All rows are made from the same 8 directions, up to rounding. Whole rows:
[[ 0.85 -0.05 -0.40  1.42  2.19 -0.10  0.35 -3.79 -0.63 -0.42  0.47  1.38
  -1.40  0.41  0.32]
 [-0.58  1.50 -0.78 -1.49 -1.21  0.45 -0.64  1.27  0.20  1.85 -1.29  0.66
  -0.86 -1.29 -1.50]
 [-2.74 -0.22  1.76 -1.45 -1.59 -0.51 -0.53  1.26 -2.34  1.68  0.03  1.37
   0.39  0.26  0.68]
 [ 0.84 -0.14 -1.92 -1.60  1.11 -1.07 -2.53 -0.19  1.80  0.77  1.67  1.37
   1.37  0.67  3.45]
 [ 0.29  1.56  1.82  0.21 -0.55  0.99  0.67  0.32 -2.08 -1.58 -0.25 -2.04
  -0.82 -0.43 -1.50]
 [ 2.06 -1.84 -0.52  0.25 -1.19  1.44  0.82 -0.39  2.16 -0.24  0.00 -1.00
  -0.27 -0.86 -0.51]
 [-0.07  0.35  0.87  0.52  0.88 -0.60  0.08  0.88 -0.96 -2.08  0.38 -1.47
   1.97  0.84  0.24]
 [-2.37  2.35 -1.61  0.62 -0.09 -1.91 -0.53  1.62  1.18  2.84 -1.66  0.26
  -0.63 -0.85 -1.83]
 [ 1.40 -1.80 -0.94 -2.07 -1.17  2.96  0.99 -0.85  0.32  0.81 -1.55  3.04
  -1.58 -1.07 -1.59]
 [-1.09  1.96 -1.08 -3.79 -0.91  0.19 -2.10  2.56 -0.92  1.80 -1.59  2.07
   1.96 -1.15 -1.13]]

Rows cut short, each followed by the rest of it:
[-0.31  0.74 -1.05 -1.20 -0.11 -0.38 -1.04  1.51  0.90  0.80 -0.09  0.51
  0.23] | [0.01 0.64]
[ 0.82  0.92  0.53 -0.05  0.61  0.84  0.24 -0.63 -1.01 -1.30  0.34 -0.32
 -1.50] | [0.31 0.16]
[-0.32 -0.22 -1.07  0.24  0.58 -0.32  0.22  0.75  1.60  0.38  0.42  0.88
 -2.14] | [1.12 1.63]
[ 2.87  0.03 -2.18 -0.91  1.64  1.52  0.10 -0.45  1.23 -1.98 -1.13  0.68
  1.45] | [-0.47 -1.49]
[ 0.87  0.26  0.68 -0.46 -0.36  0.93 -0.03 -1.05 -1.27 -0.50 -0.36 -0.36
  0.74] | [-0.96 -1.33]
[-2.10  1.13 -1.14 -0.12  0.87 -1.20 -0.13  1.18 -0.05  1.35 -1.23  1.93
 -0.37] | [ 0.45 -0.58]
[-1.85 -0.19  1.50  1.96 -2.14 -0.36  1.74  1.87  0.52  0.90 -0.34 -2.31
 -2.34] | [-0.10 -0.96]
[ 0.88 -1.27  1.26  4.44  0.76  0.00  2.91 -1.84  0.76 -2.26  0.64 -3.01
 -2.16] | [ 0.79 -0.59]
[-0.83  0.65  0.93  0.13  1.25 -0.34  0.13 -0.39 -2.04 -1.04  0.36  0.73
 -0.39] | [1.16 0.73]
[ 0.36 -0.36 -0.25  1.29  0.54 -0.07  0.67 -1.87  0.03  0.13 -0.59  0.10
  0.22] | [-0.60 -1.44]
[ 0.62  3.97 -0.53  0.60  3.38 -1.04 -0.69  0.60 -1.75 -3.36 -0.85 -1.78
  2.66] | [ 0.36 -1.86]
[-0.05  2.73  1.67 -1.79 -0.88  1.58 -0.37  0.31 -3.25 -0.48 -0.55 -0.32
 -1.69] | [-0.87 -1.42]
[-0.98 -2.25  1.60 -1.89 -2.12  0.00 -1.32 -1.88 -2.22  2.43  0.29  1.94
  3.37] | [-1.35  0.13]
[-0.04  0.40 -0.99 -0.02  0.30 -0.75 -0.77  0.05  1.04  0.81  0.12  0.13
  0.36] | [-0.16  0.41]
[ 0.00 -2.61 -0.34 -1.55 -0.46  2.18  1.66  0.32 -0.20 -0.03 -1.21  3.58
 -1.37] | [ 0.65 -0.32]
[-1.30 -2.03  3.30  3.39 -0.60 -0.38  2.41 -2.65 -2.35 -0.55  0.53 -1.38
 -0.63] | [ 0.35 -0.80]
[ 1.05  0.44 -1.53  1.51  1.54 -1.33 -0.38  0.07  2.10 -1.00  0.11 -1.77
  2.18] | [ 0.00 -0.23]
[ 0.36 -1.46  1.42  0.75  0.40  0.04  0.57 -0.75 -0.84 -1.69  1.32 -0.63
  0.51] | [1.16 1.58]
[-0.25 -1.05 -0.66  0.01 -0.65 -0.33 -0.34 -0.82  1.21  1.91  0.27  1.00
 -0.55] | [-0.36  0.69]
[ 2.86  3.31  0.04 -0.25 -0.07  3.35  1.22 -1.18 -1.14 -1.79 -1.63 -1.52
 -4.27] | [-1.90 -3.87]
[-1.47  1.06  0.14  3.12  2.87 -1.03  2.19 -1.66 -1.91 -1.36 -1.79  0.71
 -0.50] | [ 0.79 -2.88]
[-1.22  2.63 -0.98 -0.94  0.93 -0.26  0.02  2.99 -0.79 -0.64 -2.29  0.41
  1.03] | [-0.04 -2.52]
[ 2.38  2.69 -0.86 -0.39 -1.03  1.43 -1.07 -2.60  0.57  1.61 -0.40 -1.29
 -2.61] | [-3.01 -2.22]
[-1.48  3.37  1.14  1.04 -0.04 -2.89 -2.47 -0.40 -1.14  1.38  1.56 -2.97
  0.96] | [-0.67  0.96]
[ 2.34  1.73 -1.52 -0.89 -0.72  0.03 -2.52 -0.44  3.18  1.41  2.53 -1.83
 -3.07] | [-0.68  3.34]
[ 1.88  3.10 -1.71 -2.41  1.92  0.84 -1.99 -0.16 -0.32 -1.02  0.30  1.12
 -1.08] | [0.09 0.97]
[ 0.53  1.59 -1.43 -1.41 -2.58 -0.26 -2.00  1.57  2.16  2.81 -1.17 -1.99
  2.31] | [-3.23 -2.43]
[-0.44 -0.80  0.53 -1.17 -2.05  0.01 -0.72  1.69  0.71  1.13  0.67 -0.64
  0.48] | [-0.27  1.19]
[ 0.86  2.48 -0.26 -0.43  0.57  0.34 -1.06 -1.36 -0.56  0.28  0.61 -0.18
 -2.53] | [-0.47  0.43]
[-1.66  1.00  1.11  0.49  0.99 -1.17 -0.42 -1.57 -2.59  0.48  0.26  1.02
  0.04] | [0.43 0.23]
[ 2.71 -4.16 -0.83  2.58 -2.87  2.91  4.18  1.28  5.61 -0.66 -0.77 -2.82
 -4.00] | [-0.66 -1.65]
[-0.55  0.95  0.68  0.74  0.30 -0.83  0.08  1.52 -0.41 -1.24  0.07 -1.93
  1.18] | [ 0.44 -0.22]
[ 1.13  0.78  2.28  1.27  1.41 -0.12  0.07 -1.57 -2.54 -3.39  1.60 -2.59
  1.20] | [0.82 0.76]
[-0.21  2.04 -1.19 -0.34 -0.46 -0.06 -0.88 -0.37  1.13  2.41  0.04  0.52
 -3.77] | [-0.78  0.28]
[ 2.02  2.50  1.02  0.85  1.30  0.00 -0.93 -2.07 -1.54 -2.29  1.26 -2.96
  0.40] | [-0.48 -0.06]
[ 1.17 -1.40 -0.81  0.46 -0.32 -0.81 -1.23 -2.49  1.50  1.47  0.72 -0.31
  2.62] | [-1.36  0.24]
[-0.70 -1.85  1.22  2.47 -2.23  0.54  2.64  1.18  1.95  0.47  0.39 -2.12
 -4.20] | [0.48 0.25]
[-0.16 -1.33  1.55 -0.02 -0.32 -0.36 -0.21  0.07 -1.00 -1.01  1.26 -0.80
  1.99] | [0.73 1.54]
[-0.34  1.11  1.49  0.90  0.23 -0.61 -0.02  0.13 -1.47 -1.25  0.53 -2.04
  0.71] | [ 0.21 -0.13]
[ 0.26  1.03 -0.51 -3.63 -1.39  0.63 -2.17  3.09  0.38  0.54  0.47  0.27
  0.80] | [-0.19  1.67]
[ 1.43 -0.43 -1.59  0.77 -0.32 -1.60 -2.22 -2.06  3.41  2.28  2.14 -1.34
  0.54] | [-0.98  2.47]
[-2.54  1.67  2.43  0.54 -0.59 -1.89 -1.19 -0.59 -2.84  1.36  1.29 -0.92
 -0.21] | [0.14 1.17]
[-1.19 -0.56  0.24 -1.36  1.00  0.50  0.35  0.40 -1.55 -0.36  0.24  3.33
 -1.90] | [1.99 2.00]
[ 1.00  0.19  0.82 -0.38 -0.59  1.31  0.07 -1.24 -0.49 -0.11  1.13 -0.10
 -3.22] | [0.05 1.27]
[-1.21  0.81 -2.20 -1.11  1.85 -2.07 -1.82  2.33  1.71  0.55  0.76  1.74
  0.80] | [1.88 3.16]
[-3.14 -0.31  3.38  1.26 -1.46 -1.05  0.97  0.83 -2.80  0.40  0.63 -1.08
 -0.70] | [0.88 0.49]
[-1.56  3.59 -2.01 -2.49  1.44  0.36 -0.51  4.07  0.26  0.18 -0.78  2.82
 -5.13] | [2.00 1.61]
[-1.45  4.65  0.17  2.21  1.90 -3.01 -1.49 -1.94 -2.46  0.64 -1.29 -2.21
  3.23] | [-1.89 -3.79]
[ 0.94 -1.59  0.42 -3.32 -2.29  3.51  0.74  0.67 -0.90  0.37 -1.07  2.55
 -1.74] | [-0.75 -0.80]
[ 1.91 -1.24 -0.13 -1.18  0.69  1.96  0.70 -0.36 -0.48 -2.25 -0.24  1.05
  0.61] | [ 0.44 -0.11]
